The rows come from 6 hidden closed curves, with some noise, and rows from the same curve form a group. Each curve winds through 6 dimensions. The rows are also pushed far along 4 directions, which tell nothing about the answers.
Known rows, each followed by its group:
[-4  0 -2 -4  6  8 -3  4  2  2 -7  2  6  0]
J_533
[ -5   9  11  -8  10   9 -13  14  -3   9  -1   0  13   1]
J_533
[  5   6  -4  -3   0   2   6   6   8   8  10  -2 -12  11]
J_875
[ -5  -6  -2   2  -2   1  -2   1  -5 -12  -3   3   7  -3]
J_137
[ 4  6  8 -1  6  8 -7  2 -4  5  1 -8  1  9]
J_532
[ 4 -2  1  0  0 -8  4 -2  3  1 -1  1  0 -2]
J_533
[ 10   5   2   8   1  23   3  -6   8  -9 -11  -6  -6  -3]
J_137
[-4  5 -4  0 -2  9 -5 10  1  9  1  4  2 -6]
J_137
[  1   6  -3  -3   1   7   3   3  11   8  -6   9   0 -13]
J_533
[ -1   4  18  -5  14  15  -6  13  -7   5 -17   7  19  -9]
J_648
[-4  3  6 -1  3 11 -4  3 -5 -3 -7  0  7 -5]
J_533
[ 2  9 -3 -3 -3  7 -4  0  8  5  6  4 -9 -4]
J_875
[  1  15 -11  -4  -9   6  11   5  20  15  15  -1 -25   1]
J_533
[ 4  5  8  3  3  6  1  5 -1 -5  1 -6  2  8]
J_532
[-4  7 -6 -3 -3 10  1 13  5  8  2  5  3 -4]
J_137
[-8 -5 -4 -3  1 -1 -7 -1 -9 -2 -6  6  9 -1]
J_445
[  5   5  -7   5  -8   8   5  -4   7  -6   5  -5 -13   2]
J_532
[  0 -10  -6   0  -1  -6  -6   1 -12  -7  -5   8  12   1]
J_875
[  7   1  -1  -1  -2 -20   7  -6   8  11  19 -11 -23  17]
J_137
[ 2 -1  3  4 -2  4  7  0  0 -1 -1 -7  1 -3]
J_445
[ -5  -9   4   1  -1 -15  -8 -12 -16 -14  -2   0  11   5]
J_445
[  4   2   2  -2   1  -3   4   5   6  -1  10  -8 -14  11]
J_137
[ -1   2 -13   2  -8  11   1   2   5  -5  -1   6  -4  -7]
J_137
[ 1  0 -1  4 -1  7  0 -9  2 -4 -6  2 -8 -8]
J_137
[-5  2 -5  2 -2 10 10 -6  9 -6 -5 -3 -8 -5]
J_875
[-9  5 -5 -8 -5 -2  0 12  2  7  7 12  5 -8]
J_137
[ 0 -1 -7 -4 -1  4 -1 -1  1 -3 -1  5  2  3]
J_875
[-3 -1  0  4 -4 -2 -4 -3 -2 -8  3  2  2 -7]
J_137
[  7  -8   0  13  -1   8   7 -22   1 -18 -11 -10 -13   0]
J_445
[  4   1   6  -5   1  -7   6  -4   1  10   9 -12  -9  11]
J_532
[ -1 -10   1   4   6   4   1  -2  -5  -9 -14   1   6  -4]
J_137
[-5  0  0 -4  5 12 -2  2 -3  3 -8  5  2 -3]
J_533
[-1 12  8 -2 -1 11  3  5  6  7  9 -9 -8  1]
J_532
[ 0  5  2  3 -3  1  6 -1  7 -1  4 -8 -6  1]
J_533
[  7  -6  -8   4  -6 -12   4  -9  -5   3   4  -3 -12  11]
J_648
[  0  -6   1   2  -3 -16  -6   3 -13  -3   9  -1   6   9]
J_875
[  2  -9  -9   1  -7  -4  -2 -11  -4 -10   1  11  -5  -8]
J_648
[  1 -14  -9   4   1 -10  -3 -16  -4 -10  -9  -1   0   3]
J_533
[-3 -3  1  1  3  2 -4 -1 -5 -2  2 -7 -4  6]
J_875
[ -3   4 -20   4 -14   5  10   3  16   6   5   8 -13 -16]
J_445
[-4  0 -8 -6 -2 -8  3  5  2 13  9  3 -9  3]
J_137
[ -7 -13  -9   2  -2 -10 -11  -3 -13  -4  -5   6   8  -5]
J_875
[  5  -9 -15   5  -9 -12   2 -16   1  -6  -3   7  -4  -5]
J_137
[ 0  1  5  2 -2  3  6  3  0  3  1 -6  3 -5]
J_445
[ -6   5  -4   0  -1  21  -3  -1   3  -4 -12   8   0 -12]
J_445
[ -4   5   8   2   4  17 -12   6  -4  -2 -11   7  11 -16]
J_445
[  1   7 -11   0 -11   1   2  -1  13   2  11   7 -15 -10]
J_532
[-1  4  7  0  0 -3 -8  1 -6  6  3 -3  7 -1]
J_648
[-11  -1   5  -9   4  10  -8   5  -5   5 -12  14  19 -22]
J_532
[ -4   3   1  -3  -5 -14  -1   9  -2   6  11   4   9  -3]
J_445
[ -5  -5   3  -3  -2  -4  -6  -6  -6  -4   2   3   5 -10]
J_532
[  7  -9   9   7   6   1  -5  -5  -8 -13 -11  -2   9  -3]
J_445
[  1   0  -8   0  -5 -10  -4   6   3   3   4   9   1  -5]
J_648
[  1   5   0  -3   0  -3  -6   0   1   6  14  -4 -12   9]
J_533
[ 1  3  9 -6  4 -4 -1 -2  0 10  6 -3 -4  0]
J_532
[-2 16 14 -7  4  3 -1 22  7 20  7  6  9 -9]
J_445
[-4  6 -1 -3 -4  3 -6  6 -1  8  1  4 11 -9]
J_648
[ 4 -4 -1  3  2  3  1 -2 -4 -1 -9 -1  3  2]
J_648
[ -8  -5  -7   8  -6  -9  -6  -2  -6  -5  -3   8  10 -13]
J_648
[  0   0  -3   4  -6   4   6   1   3 -10  -2   3   3  -6]
J_532
[ 6 -5  2  3  3  2 -4 -2 -7 -7 -2  0  2  7]
J_875
[-1  4 12  5  5 13 -8  3 -9 -6 -9 -8 14  0]
J_648
[-10  -7  -9   2  -4  -7  -5  -4  -4   1  -6   9   4 -15]
J_875
[10  0  3  0  3 -5  8 -3  6 -1  2 -4 -8 10]
J_532
[-1  3 -1 -5  4  7  3  6  4  2 -6  5  2  0]
J_445
[ 6 -3 -2  1 -1  1  5  1 -1 -6  2 -6 -6 12]
J_875
[ 5  4  5  2  1  9 -5  6 -4 -3  2  1  1  3]
J_875
[  2   3 -10   6  -8 -14   3   4   4   7  10  -1 -10   5]
J_648
[  1  -9  -7   9  -1  10  -6 -10  -5 -16  -9   2  -3  -4]
J_875
[ -6   4   8  -5   0   0  -3   7   1   1   2  11  10 -16]
J_532
[ 5  6 10 -5  8 13  2  1  3  7 -3 -8  0  5]
J_648
[ 2 10 14 -9  5  7  1 10  7  8  8 -2 -2 -1]
J_532
[ -6  -1   6   1   6  15 -11   1  -4  -7 -13   7  16 -14]
J_533
[ 1  1  6 -5  2 -8 -9 10 -7  4  8  6  6  2]
J_648
[ 4 -5  6  2  3 -4  2 -9 -5 -2 -5 -5 -2  3]
J_533
[ -1  -2  -2   2   0   2  -1  -6   0 -13 -11  10   5  -8]
J_445
[ -1  -1   1  -9   1 -13  -4   2  -5  14   3   5  10   0]
J_648
[  2  -4   9   0   6   5  -6  -5 -10  -5  -4  -1   0   5]
J_533

New rows. What belongs after each?
[ -3   7  15   5   8  13  -7  11  -8   0 -10  -6  14  -1]
J_648
[  5  -4  12   7   4   0  -6  -2 -13  -8  -6  -2   6   1]
J_875
[  4  -4 -10   6  -5   3   5   0   1  -4  -4   3  -9  -3]
J_875
[ 1 -4 -7  4 -3  3  3 -2  3  2  1 -3 -8 -2]
J_445
[ 2  0  1  3 -2  8  0 -1 -5 -4  1  1 -6  1]
J_648
[  1  -2  -2  -2  -2  -4   7 -10   4  -2   6  -4 -18   7]
J_137
[ -4   4  -1   1   3  21   1  13   2   4 -10   7   2 -11]
J_875
[ -3 -10  -6   4  -7 -14  -7  -6 -11  -4   6  -2   3  -1]
J_445
[ -5 -10 -28   5 -19 -16   1 -15   1  -1   3  11  -7 -12]
J_532
[-1  9  2 -1 -1  1 -4  9  0 11  5 -4  5  1]
J_648
[  0  -9   7  -4   6   3  -5  -5 -12  -8  -7   1  12   2]
J_648
[  7   2  -7  -2  -3 -11   6  -7   8   1   6   1 -15   8]
J_445
[-8 -2 -8 -6 -1  1 -3  2  0  1 -2  7  7 -4]
J_875
[  4   3 -10  -2  -5  16   8  -6  13  -1  -3  12 -14 -14]
J_648
[ -6  -1   2   3   0   1  -6   5  -2  -3  -2   3   2 -10]
J_137
[-15  -2 -10  -3  -8  -3  -4   2  -1  -3  -1  10  11 -14]
J_875
[ -3  10  15  -8   8  -4  -2   9  -2  19   6 -10   2   9]
J_533
[-7  2 -2  0 -2 12  3  0  3 -8 -8  1  3 -9]
J_875
[-6 -1  2 -1  3 -3 -3 -3 -3  5 -9  2  8 -7]
J_533
[ -2  -2  10   4   4   0   0  -3  -3  -8  -3 -13   7   5]
J_533
[-2  5 -4 -2 -6 -2  2  8  2  3  6 11  5 -6]
J_875
[-1 -1  1  0  4  5  3  7 -3  4 -5  0  1  1]
J_875
[ -3  -3   5   1   5   2   1  -5  -2  -4   1 -15  -7  11]
J_875
[ 1  7 -4 -4 -6 10  4 -4  5 -2  2  4 -5 -2]
J_137
[ -2   0  -2  -3  -5   1  -1   0   4  -5   0  11   3 -16]
J_532
[  5   5  -1  -4  -2 -12   5   3  -2  20  14  -4 -13  14]
J_648
[ 4  0 -3  0  0  1  3  2  1  0  4 -1 -5  9]
J_875
[ 10   0  -2   3  -5  -7   7  -5   3  -5  14  -7 -15  17]
J_875
[  0   2  -3 -11   0  -4   2   2   6  16   8   2  -8   0]
J_532
[ -2  -6  -3   1   0   0   2  -5  -5 -13  -6   0   4   6]
J_445
[  1  -7   7   6   6   6  -8   0 -14  -6 -15   4  11  -8]
J_875
[-10  -1 -10  -6  -3  -4  -1   1   2   5   2   5   2  -4]
J_875
[-7  8  4 -5  2 12  1  4  5  0  1 -4  2  1]
J_875
[-4  2 10 -6  5 -1  4  3  1  1 -3  4  8 -5]
J_137
[  1  -1 -12   1  -6  -3  -3   2   0   2   2  15   0  -8]
J_875
[  5  -6  -3   6  -4 -14   6  -3  -3  -2  10 -11 -15  15]
J_875
[-2  3 -4 -7 -5 -4  3  2  1  1 11  1 -5  8]
J_137
[ -4   2  11  -2   8  -9  -6   3  -3   6   5 -12   8  10]
J_533
[-8  8 -6 -5 -4  6  4  4 10  4  7  0 -4 -3]
J_875
[  0  -3  -6   1  -4 -12  -9   3  -8   6   9   0   2   6]
J_137
[-2  7  4 -4  2  5  1  4  5  7  3 -5 -5  2]
J_875
[  7  -3 -13   1  -6   3   3  -7   7  -4  -1  10 -13  -6]
J_533
[ 1 -6 -1  1 -4 -5 -1 -1 -6 -6  3  5  2 -2]
J_533
[  4  -4  -5   8  -4  13   5  -9  -6 -11  -8  -4  -6   3]
J_648
[  5  -2   0   7   2  -2  -4 -13   4 -10   0 -14  -9  10]
J_533
[  5   1  14  -7   4 -13   0   8  -7  11  14  -5   0  15]
J_533
[ 6 -4  5  7  5 -4  2 -2 -7 -2 -5 -9 -3 13]
J_648
[  0   5 -12   6  -4  16  10   1  14   5  -4   2 -21 -10]
J_875
[-7 10 13 -8  4 13  2  7  1  2  0  3  9 -4]
J_137
[  3   8   8  -3   1 -15  -5   8  -5  19  17  -7  -5  13]
J_648
[  8   8  -3  -1   1  25  15   0  19   1  -3   4 -25  -5]
J_648
[ -3   0  -8   7  -8  13   1   2   1 -12  -6   9   2 -14]
J_875
[-4 -5 -9  1 -1  1 -5 -6 -3 -6 -1  1 -3  3]
J_533
[ 3 -5  8 -2  8  0  2 -7 -8 -3 -3 -9  0 15]
J_137
[ -1   4   2   9  -3  20  -1   1  -4  -8 -10  -1   3  -8]
J_648
[ -1  -6 -10   3  -8   3   4  -9   0  -9   0  -4  -5  -1]
J_532
[  0  -6  -2   9  -2  -2  -1  -7   1 -10   0  -3  -9  -4]
J_137
[ -9   0   2   1  -3  -9  -8  -3  -6   1   0   3   8 -10]
J_533
[  3 -12  -3  -5  -2 -10  -5  -9 -12  -6   2   2   8   6]
J_648
[ 11  -3   4   2   3   0   3 -14   1  -8   0 -13 -13  16]
J_875
[ -5  -2  -4 -10  -3  -2  -2   9  -7   9   2  13  12  -5]
J_648
[ 2  0 -2  3  2 16  6  5  3  0 -7  0 -7 -1]
J_875
[  8   7   6  -3   5  16   9   4  14  -4   2  -4 -13   4]
J_532
[  2 -14  -8  -1  -5 -16   2 -12  -1 -11   8   1  -7   3]
J_532
[ -2  -8   5   5   3 -19  -7   4 -15   1   0   0  10   6]
J_648
[  4  -7  -3   7  -2 -13   1  -6  -7  -6  -4   0   5   5]
J_532
[  0   4   4  -3   3  19   0  -2  -2  -4 -10   1   2  -1]
J_137
[ -4  -8   8  -5   8   2  -8   2 -11  -5 -13   7  24  -7]
J_648
[-3  3 -5 -2 -4 -2  2  9  8  3  5  6 -5 -7]
J_137
[ 3 -3 -4  8 -5  5 -1 -9 -8 -9 -4 -7 -1  5]
J_648
[  5   6   6  -5   8   6  -4   5   5   5   4 -10  -3  14]
J_533
[ -3 -10   0   5   2 -11  -8   3  -7  -3  -7   6  13 -11]
J_137
[ -7  -4   2  -3  -4 -22  -7   9 -11   6  10   6  19  -4]
J_445
[  3  -8  -7   5  -6   4  -2 -10   2 -22  -4   7  -3 -10]
J_532
[ -8   9  -9  -8   1  10  -4   8   9  15  -4  14   1 -13]
J_533
[ 1  5 12 -5  7  3  0 11  0  2  7 -8 -3 10]
J_137
[-1  2  3 -6  0  1 -1  6 -7  9  8 -3  4  8]
J_648
[ 5 -3  9  0  7  5  1  1 -4  2 -9 -5  6  1]
J_445
[ -1   2   1  -2   2   4   2  -4  -1   4   0  -5 -10   6]
J_533
[ 1  1 -2 -5  2 -4 -2  2  5 10 -2  7  2 -5]
J_533
[  5   2  -1   3  -3   4  10 -11   8 -10   0  -7 -13   4]
J_875
[-3  4  0 -6  2  4  2  2  0 10  0 -2 -3  3]
J_445
[-3 -4 -3  6  1  1 -2  2  0  0 -3  1 -3 -6]
J_137
[  6  -1  12  -3   3 -11   0  -1  -2  -3  12  -7  -4  10]
J_532
[ -4  -5   1  -2  -1   2  -3  -3 -10  -1  -3   8   9  -7]
J_648
[-3 -2 -5  4 -7  0 -3 -4 -3 -5  3  4  0 -7]
J_648
[-3 -1 -8 -2 -5  0 -2 -3 -2  5 -4  7  8 -9]
J_648
[-4  4  7  0  7 16 -9  3  1 -3 -8  3  8 -9]
J_533
[ -1  -4  -2   2  -1 -12   1   3  -5   8   2   2  -1   0]
J_875
[  6  -3  -5   1  -4  16   2  -7   1 -12  -6   6  -8  -6]
J_648
[  2  -7  -4  -2  -1 -10   1   1  -6  -1   1  -1   2  10]
J_875
[ 1 -3  4 -2  4 -3 -3 10 -5  8 -3  3 13 -5]
J_445
[ 13  -4  -4   4  -4  -2   1 -17   1  -9   7 -15 -16  16]
J_648
[ -2  -8 -13   9 -10   1  -6 -10  -5 -14  -9  10  10 -15]
J_137
[-1  8  5 -3  4  3 -3  4  7 11  0  2  1 -6]
J_533
[  7  -7 -12   7 -11 -23  -2 -12  -6   0  13  -2 -14  10]
J_648
[ -2  -5   2  -5  -2  -6  -7  -2 -11  -1   5   4   9   1]
J_648
[ 0 -1 -5  6 -2 -6 -2  3 -1  0 -4  1  6 -2]
J_648
[ -3  -2   0 -10   0   2  -4   4  -5   4   0   9  12  -6]
J_648
[ -3  -2 -10  -1  -9 -14   0  -6  -3   7   9  -1  -3   1]
J_532
[  3  -4 -10   4  -4  10   9  -4   9 -13  -9   7  -4  -8]
J_532
[-6 10 -1  5 -2 13  2 10  7  4 -3  0  3 -8]
J_648
[  7  -1   5   9   2  -9  -1  -3  -2   0   3 -10  -9  11]
J_648
[ 2  1  3  3  3 -2  3  4 -4  7 -4 -2  0  5]
J_648
[-2  1 -7  2 -6  6  3  1 -4  2 -2  5  0 -5]
J_648
[-5  4 10 -5  5 -5 -2  8 -4  9 -2 -5 13  1]
J_533
